The same things were measured in two ways. Each way mixes the same 11 hidden numbers, adds some noise and spreads widely along 6 directions of its own, which tell nothing about the thing.
(in the rows, 128 means zero)
Some things both ways: the first way, then the second way.
[130 101  97 165 144 104 141 184 200 111 191 183 152 109 126 136  88 160
 137  80]
[119  96 111 128  98 134 134 134 151 119 102 131 151 130 147 165 124 141
 167 140  89 128]

[132 101 138  95 115 129 121 118 128 121 118 145  88  98 130 175  94 149
 157 146]
[131 112 112 132 174 111 128 101  83 107 157 121 107 121 155 137 110 145
 159 127 176 133]

[193 207  36  37 136 115 108 153 143 131  91 107 102 134 122 117  77  75
 116  79]
[114 155 100  99 135 135  95 124  99 151 118 132 139 171 148 146 120  99
 164 132 111 161]

[158 130 114  72 102 120 123 120 128  76 108 108 144 129 147 136 113 155
 122 142]
[ 95  73 103 135 146  91 135 127 102 166 133 114 123 146 180 114 168 118
 165 136 134 132]

[126 153 108 174 127  94 109 185 136 121  79 139 154 163 109  97  83 148
  97 120]
[131  72 103 144 108 149 166 110  95  98  57 146 140  91 120 207 145 112
  96 114 100 101]

[167 118 100  87 132 110 148 170 224 103  79 196 106 116 158 125  31 120
  93  47]
[111  55 121 134 114 160 129 125 145 140  77 172 163 131  93 170 100 134
  90 138  79  77]

[143  98  71 177 151 100 115 177 174 126  98 177 100 129 137  96  73 105
  96 110]
[124 166 126  83 104 157  94  68 155 100 120 171 137 105 116 158  20 119
 139 134  97  93]

[134  98 110  54 150 126 130 122 180  61 137 140  85 116 129 143  66 151
  78 114]
[113 122  96 140 142 144 152 109  78 115  97 135  88 106 159 128  76 107
 136 155 158 122]

[159 169 104 129 104 109  69 175 117 192  42 134 156 147 119 115  98 131
 116 166]
[103 147 129 107 115 163  90 121 154 159 120 142 171 184 118 120 124 163
 132 128  96 117]

[122 137 129 119 118 128  89 124  84  69  74 109 125 169 106 105 117 156
 117 155]
[117 155 139 142 116 173 100 117 120 139  78 144 114 151  85 118 116 143
  97 106 117 128]

[134  96  96 121 114 100 119 117 155  72 128 144 128 142 135 139  97 148
 138 135]
[125 102 122 125 131 159 106 129 150 141 151 138 138 130 160 111 103 127
 184 141 127 146]

[138 124 132  58 118 146 146 110 129  59  81 122 108 125 178 153 125 192
 110 134]
[122 132 132 112 161 160 107  94  96 128 127 160 145 140 126 132 103 106
  84 106 118 112]

[111 176  97 119 112 137 120 190 137 164 189  89 132  90 102 221 118 128
 168 123]
[164  93 109 133 118 147 109 129 118 124 138 140 159 132 157 184 200 148
 145  86 106 149]

[103 127 122  96 119  99 166 140 164  71 107 143 133 139 125 132  91 153
 102 124]
[124  33 118 140 113 175 125 107 141 125 118 171 183 111 142 166 111 139
  98 106  84 102]

[118 146 143 122 121 112 145 146 146  46 113 101 109 125  99 135  49 152
  91 104]
[111  70 112 167  81 163 119  99 119 115  79 162 161 111 137 179 137 162
  82  86  89 103]

[150 193  80 127 136  86 100 185 110 168 122 108 165 139  90 116 116  87
 137 121]
[125 188 129  86 124 150 112 120 135 110 146 109 159 170 171 142 118 117
 194 101  94 231]

[120 189  46  90 119 119 155  91 109   7 125  80 144 164 117  85 180 155
 108 164]
[133 172 122  84 118 137  86  94 156 123 126 166 164 124 108 140  49  84
 115 142  92  87]

[ 98  80 135 147 136 158 110 151 144  86 144 128 123  76 134 164 143 141
 123 168]
[150 187 144 120  96 112  94  76 139  92 101 167 121 103  91 186  59 149
 126  94 106 116]

[101 119 151 128 123 110 110 164  89 136 130 108 106 127  86 172  87 105
 146 135]
[140  99  90 144 113 106  82 131 115 190 140 126 107 154 170  99 204 146
 159 105 134 136]

[124 136 104 122 132  92 110 147 129 136  73 166 176 162 124  99 137 169
 110 164]
[123 127 126 128 115 183 119 153 162 133 109 128 153 168 110 122 122 160
 142 140 102 149]

[159 119  95 132 140 117 142 160 153  84 108 166  86 132 166 137  88 115
 128  52]
[151 159 131  88 142 151  94 106 129 128 134 158 130 140 121 137  99  91
 120 117  95 124]

[140  80 164 100 109 135 118 171 168 129  95 138 113  99 166 190  39 195
  97 121]
[ 99 129 140  83 153 216 123  68 121  60 136 124 124 129 115 139  60 146
 131 126 110  99]

[122 150 131  96 112 140 154 134 126  64 134 103 117  98 115 137 132 145
  86 154]
[137  76 120 191 159 124 200 129  79  72 118 102  71  98 162 127 165 166
 106 100 166 166]

[ 90 104 121 175 117  99 128 133 103  84 144 143 132 167 112 153 122 175
 181 128]
[176 139 115  98 161 160 116 130 119 100 157 113 103 114 123 119 117  74
 171 144 142 135]

[138 153  94  97 120 109 172 155 183  89 122 152 133 105 134 130  95 124
 122  90]
[141 149 126  79 140 114 134  92 137  95 121 150 172 112 111 175  49  69
 120 137  93 109]

[109 137 126 169 154 106 130 178 143 161  57 185 120 110 117 124  92 134
 128 124]
[130  63 107 180 133 156 112 174 153 142 123 142 116 156  91 102 167 178
  74 121 118 105]

[129 144  51 148 164 136 101 154 141 164 194 154 135  99 113 128 159 165
 192 144]
[ 83 134 130 122 168 146 139 118 127  85 131 122  99 138  97 132  75 154
 141 144 151 131]

Other things, the second way, with their names:
q_10: [ 49 114 143 129 141 179 116 132 196 141 142 127  94 153  86  43  97 162
 129 151 137 107]
q_4: [142 123 147 129 149 120 155 130 138 153 113 139 115 129 119  98 100 120
 143 148 145 135]
q_271: [ 96  90 110 135 174 166 124 118 116 114 150 140 117 141 143  98  64 159
 121 167 151  86]
q_100: [130 130 130  89 152 139 144  95 154  82 156 128  97 100 106 121 111 113
 118 124 123  97]
q_232: [132 128 106 162 118 116 135 131  98 154 101 144 140 137 182 127 132 137
 128 130 138 144]
q_847: [118 104 110 152 135  76 106 132 124 114 124 132 108 144 114 152 127 150
 108 108 101 120]
q_38: [109 150 131 142 114 162 131 138 148 146  92 133 109 144 105 100 121 151
 138 134 140 152]
q_914: [140 160 156 130 140 143 135 137 146 100 147 106 116 142 143 114 127 144
 180 109 127 206]
q_651: [160 181 123 138  83 159 106 142 144 140  96 131 113 137 135 130 150 152
 174 124 124 160]
q_260: [100 175 144 155  78 144  97 114 142 146  78 137 168 173 123 118 105 172
 107  92  93 165]
q_290: [ 96  86 120 140 163 133 140 140 111 139 129  92  71 141 126  79 173 108
 149 125 147 150]
q_339: [136 124  85 104 117  90 117 130 123 169 113 128 154 136 158 122 125  51
 147 165 106 102]
q_419: [149 173 106  93 113 100  85 110 110 145 126 133 148 159 151 164 144  86
 152  85  85 184]
q_302: [107 119 124 128 144 202 122 129 135 103 131 130  94 137 117 105 119 153
 125 134 127 120]
q_170: [185  81 122 158 149 123 138 162 121 106 141 117 128 122 138 151 142 119
 166 120 128 176]
q_581: [127  12  75 144 174 157 114 148  86 126 164 119 113 148 192 121 142 126
 149 148 118 118]
q_562: [132 141 105 152 124  99  94 139 116 178 131 133  87 160 158  84 155 146
 141 118 141 149]
q_450: [159 131 131 132 158 164  86 166 156 121 159 127 114 152  88  98  86 116
 154 141 127 159]
q_593: [105 131 161 106 151 140 153 100 144 110 126 115 119 120 118 100 102 100
 140 124 123 136]
q_439: [135 127 131 129 183 105 114 147 130 133 155 124  82 151 105  90  97 114
 138 142 145 144]
q_58: [ 78  97 102 117 148 123 119 120 113 167 121 135 112 166 151 115 123 142
 160 149 130 122]
q_417: [ 90 133 135 132 133 119 139 124 135 152 106 134 111 140 129 102  99 122
 147 135 135 154]
q_451: [151 180 141 125  88 145 111 135 150 144 111 119 146 144 150 111 157 102
 159  97  98 194]
q_519: [102  99 127 166 137 155  94 130 109 143 133 129 133 162 159 115 117 174
 162 111 137 169]
q_225: [171 165 107  83 122  79  69  85 120 135 143 177 181 132 133 203  87  93
 130 101  88 118]
q_427: [163 144 119 105 157 125 143 110 136 119 154 157  98 103 138 113  94 115
 125 147 148 100]
q_156: [123 163 122 114 104 104 121  87 117 120 113 119 144 117 156 162 125 130
 191 112 134 154]
q_804: [123 108 117 153 114 129 104 138 141 123 121 141 144 142 126 152 130 147
 122 104 103 151]
q_762: [146 149 107 110 111 138  77 105 136 124 148 161 146 124 176 157  71 134
 178 138 111 118]
q_929: [124 145 141 137 150 192 125 141 135 122 118 143  96 137 111  86  78 116
 112 132 133 160]
q_533: [160 160 113 107 126  83 103  93 136 143 139 182 152 113 150 150  48 113
 128 141 124  99]
q_279: [ 91 119 135  60 143 161 134  49 126  67 146 134 202 137 163 187  49 135
 145 121  75 112]
q_728: [ 91  93 158 164 147 148 133 140 143 144 132 119  96 153 132  71 157 164
 130  96 134 173]
q_568: [188  97  84 127 155 109 102 141  99 100 191 130 115 128 211 168 125 131
 192 118 119 177]
q_424: [128 112 126 114 163 142 167 108 111  45 137 106 139 101 131 184  88 117
 170 126 137 168]

Some of these things the first way, each followed by its name:
[149 112 120 116  82 123 135 145 152  82 125 121 143 117 154 143 105 151
 123 137] -> q_593
[144  97  50 106 171 117 156 132 178 132 153 165 109  87 178 139 135 176
 131 143] -> q_10
[129 160  97 123 126 107 149 157 109 103 112  83 133 110 133 161 138 113
  92 151] -> q_100
[132 127 126  97 102 142 126 111 114  25 183  91 128 119 116 149 137 142
 156 125] -> q_728
[121 147  78 107 109 135 152 174 173 111 186 103 140  92 133 166 128 141
 120 134] -> q_451
[128 125 140 168 144 147 107 175 143 111  90 141 152  70 130 129 120 129
 139 126] -> q_847
[151 101 129 151 190  74 185 177 142 113 110 203  82 117 157 127  64  99
 146   4] -> q_419
[117  95 159 175 118 117  93 193 166 126 120 176 128 133 101 146  24 152
 168  64] -> q_581
[137 117  89  74 157 105 137 139 163 133 129 160 101 112 132 146  98 131
 106 128] -> q_38
[151 153  70  70 130 155 116 164 152 138 137 114  76  76 122 153 108  71
 109 126] -> q_562
[117 131 130 200 134 106  48 173  98 136  92 117 150 161  94 136  89 157
 129 152] -> q_302
[132 122 100 137 128 103 121 126 135  88  75 166 113 138 121  94 129  89
  99 155] -> q_533
[151 119 141  77  74 117 106 152 168  96 129 146 101 121  95 161  49  55
 122  94] -> q_4
[146 100  95 144 126 126  85 155 178 113  93 141 117 108 143 148  77 130
  99 147] -> q_762
[127 139 127 131 146  96 151 129 105  68  85 148 113 135 127 126 120 104
 147  91] -> q_225
[141 138  52 136  94 136 131 178 195 169  81 189 146  96 159 115 137 116
 142 155] -> q_170
[161 112 113  79 131 128 135 114 146  69  61 164 101 104 162 128 113  97
 129 103] -> q_439
